Each cloud of rows lies close to a flat space through zero, with a little noise off it, and is much wider in some directions of that space than in others. After each cloud: how many dimensions does that space have?
In the rows, zero is written as 128.

[[139 112 162 176 115 118  65 152 107  81 126 121 120 121 145 159 135 170
  146  95  75 139]
 [ 93 103 125 143 144 124  92 146 148 122  98  77 113 136 198 115 114 118
  105 148  94 148]
 [144 136 134  68 103 105 197 156 149 173 161 169 127 135 147 166  69 161
  155 138 153 161]
 [108 184 128  93 117  81  74  85 139 111  52  98 163  70 162  72 120 136
  136 138 156 124]
 [135 122 175 110 113 165 112 106 156  75 101 142  93 149 123  95  51 135
  130 128  85 155]
 [111 100 148 115 109 124 115  96 102 157 154 157 156 111  64 142 111 137
  163 133 118 152]
 [161 171 126 155  89 107 137 100  79  80 141  90 131 181 109 109 143 115
  134  80 134 182]
 [137 114 157 150 143 131  60 183 133 128  68  95  60 128 138 159 100 173
   99 132  85 179]
 [122 103 138 155  67 102 161  92 151 138 130 112 105  72  70 120 128 115
   97 106  62 135]
 [ 85 138 173  87 133 131  99 147 149 109 167 115 116 119 173 148 109 139
   72  83  75 163]
 [149  74  99 164 158 131  94  96 180 114 103 213  95 180 154 106 119 151
  167 122 148 134]
 [137 150 139 117 111 162 116 106 122 169 113 147 149 142  83 107 104 106
  178  77 127 108]
 [124  37  97 110 192 177  70 150 110 100 124 186 103 179 101  99 148 185
  111 118  87 122]
 [131 127  79  90 161 158 110  63 108 113  83 186 117 153 141 111 156 107
  147 158 206 145]
 [159 144  90  69 112 123 161  71 135 181 174 228  97  95 106 145 154 132
   85 125 144  90]
 [151 157 159 192 115  71  90  80 121 118 229 155 100 144  80 128 133 161
   48 101  72 186]
 [121 112 129 114 160 141 166 106 147 118 176 164 130 177 129 121 125 152
   86 119 162 149]
 [ 87 154 142 192 131 118 132 124 115  91 150  85 148 108  69 102 151  66
  146 144 115 175]
 [126 142 128 209 110 115 186 144  81 184 124 115 184 139 160 108 148 164
  165 158 132 143]
 [ 97 146 140 114 136 146 122 162 139  78 125 136  92 123 159 135 176  52
   93 137 107 195]
 [109 135 125 191 154 115 111 105 127 105 100  98 141 119  63  59 139 135
  136 156 127 138]
 [145 118 105 220 121  87 133  74 115 164 177 118 128 121 115 150 136 187
  129  93 116  92]
 [158 131 158 147 122 152 167 147 141 190 120 142 168 158 183  90 138 128
   80 161 125  71]
 [147 140 185 156  63  50 134 112 113 136 187  88 182 124  93 130 102 125
  108 150  94 159]
 [166 108 184 182  72  95  99  80 136 165  76 119 197  90  87 123 183 125
   94 107 144  67]]

18

[[128 157 155  88 103 127  99 142 124 109  98 126  96 136 143 126 167 145
  126 133 106 127]
 [132 125 158 153 148 127 161 132 102 162 112 113 103  86 123 136 113 121
   76 170  96 126]
 [122  93 159 105 142 113 128 137 145  79 167 102 120 113 117  97 145 108
  125 148 123 140]
 [152 119 162 108 139 149 125 149 159  84  97 125 132 104 124 140 127 113
  135 124 130 143]
 [141 100 153 147 120 139 166 120 117 147  93  77 151 106 146 119 126 158
  126 167 116 105]
 [137 147 107 110 106 106 116 140 110 124 164 125 122 165 124 102 136 140
  135 106 132 124]
 [135 116 133 115 118 138 122 128 158 106 124 118 141 128 146 130 133 125
  162 127 152 114]
 [127 139 148 130 121 121  97  98 133 127 156 170 170 126 133 146 133 104
  133 105 140 167]
 [156  98  90 111 111 151 153 162 124 113 129 116  93 102 179 131 168 151
   64 138  83 121]
 [175 201 146 113 147 105  94 137 169 114 152 132 108 161 115  99 121 113
  104 135 155 170]
 [126 108 155 127 130 122 127 112 119  99 155 140 129 132  61 105 124 140
  131 103 123 171]
 [ 87 149 114 121 118 110 122 107 115 127 134 179  94 122 128 132 153 110
  116 151 175 171]
 [ 90 104 146  80 138 100 105 153 111 153 104 116 117 140 110  74 133 152
  140 150 105 130]
 [191 148 124 114 138 122 150 143 131 134 133  83 142 134 127  98  92 147
  118 115 151 131]
 [104  95 139 131 135 134 119 157 160 112 161 153 131 141  80 127 132 128
  154 115 123 167]
 [143  87 105 152 136 118 173 144 113 119 119 110  89 112 109 101  71  90
  134 155 150  50]
 [143 160 121 115 123 116 119 117  95 130 103 111 155 128 185 133 146 115
   99 138 107 106]
 [112 127 135 151 120 115 101  74 109 152 147 154 138 145 109 116 124 132
  130 116 115 121]
 [183 150 166 122 123 122 135 171 140 106 115 125 134 144  81 111  78 117
  158 110 157 138]
 [138  94 131 120  92 129 112 175 130 160 129 142 115 110 177 143 113 100
  148 131 100  46]
 [ 83 112  95 145 152 147 126 116 144 130 142 146 136 118 127 174 117 105
  161  99 142 114]
 [104 139 113 161  92 125 131 128  83 167 112 148 155 135 165 172 125 108
  145 126 106  72]
 [ 94 140 124 115 150  94 134 127 101 113 134 112 118 150  88  90 125 125
  137 139 146 143]
 [131  91 176 148 119 185 146 119 167 133 168 129 154  59 139 218 126 133
  155  86 130 150]
 [ 75 137 128 121 125  79 108 108 105 154 144 145  88 158  95  74 130 130
  142 164 156 130]]

15

[[135 161 129 181 103  85 105 155 127  73 150 133 153 136 105 144 138 132
  123 136 135 119]
 [185 148 141 170 139 115 174 145 163 129 149 143 181  73 126 162  76 187
  119 153 107 136]
 [104 121 118 203 139 118 129 157 128  73 144 137  82 115 158 141 129 129
  129 115 105 110]
 [139 182  71 153  97 110 193 176  52 128 126 182 203 117 184  78 141 180
  116 182 168 134]
 [169 169 118  90 110 111  95  89 173 133 159 139 139 154 122 171 147  98
   60 130 118 123]
 [135  88 135 142 138 139 148  97 153 118 143 157  96 131 205 137 142 108
  112  77 148 121]
 [174 231 159 141 118  47 111 175 173  93 160 190 170  96 104 138 122 139
  124 128 161 129]
 [ 94 135 131 139 190 134 183 143 161 128 134 173 117  90 186 138 104 143
  111  82 144 118]
 [122 125 133 138  94 110 116 159  91 154 133 131 131 182 108 129 136 167
  186 166 143 124]
 [162 212 148 139  98  74  71 154  61  98 156  97 174 130 102 128 117 137
   79 163  91 112]
 [110 177  64  89  98 123 116 100 151 160 154  95 191 162  95 127 132 180
  124 158 144 179]
 [148  59 129 112 112 132 175 117  38 144  73 135 115 186 194 101 161 102
  183 133 166 140]
 [125 132 138 155 106 125 137 112 138 123 129 138 150 162 147 160 128 152
  139 115 137 106]
 [172 172 135 133 128 112 131 145  99 147 132 133 184  89  92 134 116 170
  128 169  99 108]
 [ 30 231 113  74 115 125 100 136 167 170 143 105 170 169 106 131 119 206
  115 132 171 168]
 [ 73 150 151 142 180 118 129 156 150  89 129 186  50 133 179 160 117  64
   90  59 114  52]
 [132  67 105 123 147 158  79 115 134  98 140  80  79  95  59 111 147  46
   86 133  80 127]
 [ 95 143 159 111 131 138 104 148 136 152 148 132 176 138  64 135 106 140
  110 122 139  94]
 [113  93 110 111  65 121 105 127  71 150 122 140 140 223 121  90 150 104
  192 127 174 105]
 [ 80 117 121 145 154 130 149 167 156  81 113 111 145 125  70 145 103 106
  120 124 146 152]
 [175  56 137 107 205 173 170  61 168 110  49  97 109  52  77 176 141  63
  148 100  80 127]
 [138 116 121 172  66 144 164 127 120 115  91 152 143 154 160 132 146 150
  159 158 152 118]
 [ 99 156 132 125 158 124  92 122 165 126 175 121 104  97 140 122  91 120
   88  77  96 110]
 [160 132  99 181 118 157 169 113 199  84 117 171 116  81 146 166 114 103
   93 127  88  85]
 [109 143 162 128  95 136  74  88 207 121 131 119 127 155  82 181 186 144
  127 114 156 130]]

15

[[118 129 134 131 111 160 140 135 159 151 120 109 127 122 142 117  93 138
  124 123 123 131]
 [135  88 147 104 111 129 125 145 143 197 137 138 121 126 132 172  91 152
   64 143 151 165]
 [142 104 122 111 143  77 123 122  83 127 139 160 118 141 113 141 156 110
  109 149 140 146]
 [121 198 101 164 156 128 123 113 122  34 114 121 131 126 123  75 176  77
  221 102  99  75]
 [139 143 120 127 153  91 114 125  88  92 139 138 125 137 105 116 173  96
  156 128 125 110]
 [130 121 129 135 131 114 127 129 121 120 130 131 141 142 135 135 140 123
  125 127 128 134]
 [123 185 104 149 155 126 136 127 129  69 116 114 134 138 124 100 163  99
  185 105 106  80]
 [109 167 106 153 131 139 139 121 128  80 113 115 138 133 123  96 141  95
  178 106 103  84]
 [125  92 148 111 110 135 130 135 126 182 131 138 124 127 138 154 101 164
   79 142 141 154]
 [123  97 132 110 129 114 132 129 118 139 131 134 132 134 116 138 139 135
  102 130 130 130]
 [124 151 118 126 130 144 130 127 124  97 131 133 133 129 135 117 138 120
  145 131 123 114]
 [120 141 117 133 122 146 137 134 133 131 128 113 131 122 139 127 123 126
  144 119 129 124]
 [115 175 113 161 128 154 123 130 140  85 112 108 139 124 132  93 140  97
  182 102  87  93]
 [136  93 136 108 136  84 123 125  91 139 140 151 110 147 112 151 142 130
   97 142 150 146]
 [120 106 136 112 122 149 119 132 152 174 129 129 136 122 143 155 100 156
   91 145 147 157]
 [126 134 125 136 116 150 127 138 141 132 131 109 122 116 135 127 111 136
  132 125 126 112]
 [129 125 123 118 125 119 137 127 127 134 127 128 120 128 133 137 120 127
  122 121 132 127]
 [123 110 145 114 109 140 125 138 140 178 134 130 124 127 138 146  97 157
   94 144 137 147]
 [139 117 127 128 125 123 133 120 126 145 136 132 125 123 127 141 124 137
  116 128 146 146]
 [106 130 134 127 103 163 135 132 167 168 119 110 130 117 149 137  97 158
  113 123 131 130]
 [126 115 129 116 133 125 124 129 126 139 135 131 127 129 134 137 130 136
  110 136 136 137]
 [137 145 130 132 133 115 127 120 116 108 123 125 128 136 126 135 138 123
  136 125 116 114]
 [119 171 113 149 140 146 125 121 136  78 119 116 134 123 146  97 139 112
  186 114 103  98]
 [118  98 144 127 102 152 123 145 161 182 129 129 128 115 138 162  90 170
   78 138 150 163]
 [144 131 116 117 172  62 142 116  63  98 133 164 122 147 107 117 191  91
  143 130 125 119]]

2

[[144 136 133 155 150 140 134  93 142 109 122 163 130 114 119 170 113 132
  128  94 138 136]
 [107 136 141 108 132 110 146 114 150 106 131  82  95 129 158 108 118 124
  139 174 108  82]
 [128 132 112 180  84 124  86 163 138  91 126 171 144 122 100 131 107 138
  141 118 122  96]
 [118 152 125 138 166 162 129 101 174 144 142 144  99 151 135 134 120  92
   82  90 111 135]
 [139 136  92  99 116 131 118 142 143 140  98  96 115 183  99 110 119 113
  114 121 109 156]
 [115 131 154 133 139 104 147  94 132  92 132 110 114 108 156 146 110 133
  151 163 124  92]
 [101 110 151 126 127 111 130 114 127 112 136 120 141  84 173 120 142 154
  172 177 157  89]
 [106 126 154 123 150 141 150 111 128 117 137 143 113 111 148 135 134 131
  129 133 113 121]
 [ 99 121 141 166 142 147 119 115 141 108 124 202 147 102 142 160 132 137
  157 108 149 133]
 [142 126 153 137 159 160 138  93 129 151 136 158 120  99 120 165 128 146
  131  88 127 134]
 [123 120 110 107 152 141 143 116 142 152 120 106 125 147 138 113 138 126
  109 134 129 146]
 [109 155 211  80 174 117 206  60 154  84 162 124  72  88 162 146 136 118
  140 124 115  82]
 [141 128 135 133 120 120 125 119 131 105 115 135 128 117 108 148 115 150
  153 122 126 115]
 [135  97 124  76 106 149 128 170  79 186 105 103 128 147  93 102 151 157
  142 135  93 163]
 [119 123 137 103 156 145 151 115 130 125 110 155 123 133 117 145 139 133
  136 103 127 159]
 [122 124 158  86 159  99 163  77 126 131 137  53 118 103 184 120 136 128
  150 184 155 107]
 [103 109  92 121 140 116 133 130 138 125 117 102 156 143 171  98 143 124
  125 180 159 142]
 [142 127 120 118 101 113 127 147 135  98 114 146 137 131  93 131 131 143
  147 107 141 132]
 [136 101 121 164 111 136  95 146 108 158 152 122 157  89 148 118 133 156
  133 156 141  95]
 [139 116 130 140 145 133 137 124 102 168 170 113 155 100 166 118 150 129
   92 141 154 128]
 [131 133 105 192 130 181  56 141 159 181 153 192 144 118 121 131 133 110
  101  74 152 132]
 [113 113 122 100 146 112 164 100 143  98 119 103 127 115 158 120 134 156
  145 168 140  99]
 [141 120 120 115 138 166 132 127 147 150 127 143 112 124  97 129 132 153
  113  92 105 118]
 [120 145 149 171 144 134 116 102 133 115 139 167 126 116 140 162 112 107
  127 108 133 129]
 [134 115  94 130  99 109 125 149 145 103 128 101 133 122 125 103 121 161
  124 162 121  75]]

10

[[143 123 100  57 133 134 102 157 196 145 116  80 146 113 141 134 129 140
  121 108 103 124]
 [113 133 126 100 145 137 134 144 155 116 128 114 123 129 121 137 126 138
  153 115 119 131]
 [116 127 152 169 145 152 152 126 117 106 146 145 110 145 116 115 118 128
  152 132 149 136]
 [129 141 131  98 134 131 119 144 159 131 127 108 139 115 142 125 125 130
  125 126 113 127]
 [122 134 130 180  88 108 127  90  65 146 134 171 120 120 129 113 139 114
  110 141 161 124]
 [127 119  91  41 140 127 102 161 183 145 105  65 140 113 159 140 113 125
  105 116  90 124]
 [133 127 142 168 121 126 137 108  90 122 147 165 123 131 123 129 138 120
  120 145 139 133]
 [134 137 114  84 135 115 115 136 147 141 111  98 145 116 155 131 140 128
  107 121 116 121]
 [141 129  97  87 102 108  93 120 144 148 116 104 135 106 153 130 126 110
   95 135 120 115]
 [111 134 164 179 145 157 162 120 104 101 155 149 111 149  99 123 122 124
  163 138 153 138]
 [120 130 131 118 161 153 138 152 157 117 140 116 119 136 123 122 106 142
  147 130 116 128]
 [129 128 130 135 143 133 146 136 127 129 138 123 126 137 117 124 124 130
  136 130 122 136]
 [119 136 119  75 166 162 149 164 198 123 135  89 123 124 124 133 101 132
  148 110  89 126]
 [133 130 127 137 115 106 124 122 112 128 126 153 129 125 135 121 133 126
  117 134 146 121]
 [140 137 110 117 104 107  98 126 116 146 120 130 135 115 142 131 144 124
   98 121 122 121]
 [117 130 147 210 112 127 149 106  58 125 134 182 119 146 105 113 133 125
  143 122 151 128]
 [141 121 107  88  80  92  79 113 109 166 106 123 143  95 164 132 144 105
   73 138 127 114]
 [128 131 171 194 128 157 156 116 102  99 142 168 112 150  94 119 110 133
  163 117 135 129]
 [118 121 133 161 131 131 134 118 103 122 139 149 128 124 119 126 132 124
  132 123 133 134]
 [129 130 163 235 122 132 180  95  67  99 149 188 115 158  85 117 118 139
  151 139 162 144]
 [117 132 130 143 103 105 117 109  89 133 128 142 131 123 126 135 138 136
  117 134 147 133]
 [132 132 139 213 105 126 150 109  53 111 140 200 123 141 101 117 130 123
  137 132 158 127]
 [123 131 139 146 146 134 150 118 122 119 146 137 122 142 114 127 139 133
  137 129 133 134]
 [125 135 115  40 156 131 107 163 205 128 114  67 138 122 145 140 110 150
  127 123  97 126]
 [141 123 107  93  96  99  76 120 115 158  98 110 146 112 161 141 144  98
   89 127 122 124]]

2
